There are 3 ways to turn a row about zero (a turn may also mirror it). The second row of each pair is the first, turned, with some noise. The first 21 pairs use one turn. New pairs use 2 turns, one after the other, and a turn may come again.
Some pairs, each with its turns in order after it:
[28 -2  1  3  4 24]
[  6 -28  -7  -5  18   9] -> L

[  3  -2 -18  34   3   5]
[-21   2 -15   8 -21  21] -> D

[  0   4 -22   4  39 -14]
[18 21 13 23 23 15] -> L

[ 24   0  23  -4 -13  -1]
[ -7  22  16  16  14 -13] -> D

[-40 -13  16  -8   1 -22]
[ -7  43   0 -17 -19  -7] -> L

[-15  -1  -9  -2  10  -1]
[17 -7 -5 -5 -4  5] -> S

[-4  5 33 10  0 11]
[ -9 -18  17  22  -3 -10] -> S

[ -1  11   2 -17 -14  -1]
[-14  -4 -14   8  -9  -7] -> L

[ -5   1 -20  15  11   7]
[ 10   3 -22   3 -15   1] -> S

[-5  2  0 -3  1  0]
[ 4 -5  1 -3  0 -1] -> S

[19 -2  4 15 -4  5]
[-14  13   2  12  -1   5] -> D

[-13   0  13   2  -8 -12]
[  1  12  -1  -8 -19  -5] -> L

[12  6 -5 -2 14 -3]
[ -1   1 -16  -1  12  -6] -> S

[ 4 17 21  3 12 19]
[-11 -26  -3  15  -2 -18] -> S

[ 22  -2  22 -23  -9 -16]
[ -8  -5 -29   0 -18  23] -> L

[ 9  9  4 20 29  0]
[-27   5   9 -20  -6  12] -> D

[-38 -36   1 -27   0  16]
[ 15 -43 -24  -4  29 -13] -> D

[40 11 -8 -8  6 12]
[ 1 30 13  5 14 27] -> D

[ 12 -11 -23 -10   5  -3]
[ -3  12 -20 -13  10  13] -> S

[  0  -7  16 -21   4  -1]
[  4  -4   6  -7  22 -15] -> D

[4 0 4 3 9 9]
[ 8 -5 -3 -4 12  1] -> L

New pairs, each followed by its turns in order:
[  0 -20   0   2 -16  -9]
[  8  -7 -15  -5   4 -18] -> S L

[ 40   9  19 -15 -12   5]
[ 44 -21  11   1   1   2] -> S S

[-11 -17 -16 -40   6  13]
[  7 -32   1 -32 -19  11] -> L D

[ 4 -2 10 -3  0 -4]
[  0   2   3 -11  -5  -5] -> D D

[-22 -27  14  -8 -28  14]
[ 38 -16   0 -10   6 -23] -> L D

[ 40 -12   1  -1  16   4]
[ 12  24  22   7  23 -21] -> S L

[  1  -9  -1  -6  40 -16]
[-15 -15 -28   6  -5 -27] -> L S

[ 6 -1 -6  3  9  1]
[ -1 -10  -4  -7  -5  -3] -> D S

[  0 -12 -10   2 -15   1]
[ -9  -7   4 -10 -12 -12] -> S S

[-2  1 -2 -5  9 -3]
[-1 -1  1  0  6  7] -> S L

[-22  13  21   6  -6   1]
[-8 13 22 16 13  6] -> S S

[  1  -2  -5 -27   1  -6]
[  4   6  13   6   7 -22] -> L L

[  1  -6  14 -21   8  14]
[ 16  -6 -11 -17  -1  17] -> L D

[ 40 -13 -10  -8   8  -8]
[  6 -22   4 -29 -12  24] -> S D

[  0   1 -16 -27 -14  20]
[ 2 33 21 -5  4 -8] -> L L

[-10  -6   2  12  15 -15]
[ 0 12 23  5  1  3] -> L D

[ -3 -20 -11  -2   3 -11]
[-2 -1 13  3  7 21] -> S D

[ 5  7 40 37 -3 40]
[ 27 -19  35  39 -27  13] -> D S

[-7  3 14 30  8  3]
[-22   7   3  -4  27  -3] -> L S

[ 9 33 22  3 17 -6]
[  0 -25  19  23   4  20] -> L L

[-18  -4   4  40 -10  -2]
[ 17 -31   7  -1 -28  -7] -> S L

[ 31 -29   6   6 -30  13]
[-24  -7  -2 -17 -39  20] -> D D

[  3 -18   7   3  16  -1]
[-17  -8  -4   2  -1  14] -> S D

[ 14 -17  -3 -11   0  -7]
[  5   5  -9   1  21 -12] -> S L

[  4  -9   0   2 -24  40]
[ 18  -9  12 -10  21  36] -> L S

[ -9 -15  -1   0   0  -2]
[  0 -13   7  -8   2  -7] -> L S

[-40   0   7   8  -3   5]
[ -3   1 -32  15  11 -21] -> D D

[-15  -5   7 -30  -8   3]
[ 24 -15  -5 -11 -18   3] -> L D

[ 12  -1   3 -28   0   1]
[  7 -14  -3 -20  19  -1] -> S D

[  2  -3  -4 -21   4   2]
[ 4 -2 -7  5 13 14] -> D L

[40 19  4  2  1 17]
[ -4 -28   2  20 -14 -28] -> D S

[  1 -23  -9  -3 -13 -19]
[ 1 -4 29 -1  6 16] -> S D

[-21   0  10 -33 -32   5]
[-16 -26  33 -10  14  13] -> S S

[ -6  -4 -18  -2  -4  -1]
[ 2  7 -7  8  2 14] -> D D

[ -2  -3 -14   3  -9  17]
[ -4   4   8 -17 -16   2] -> S S

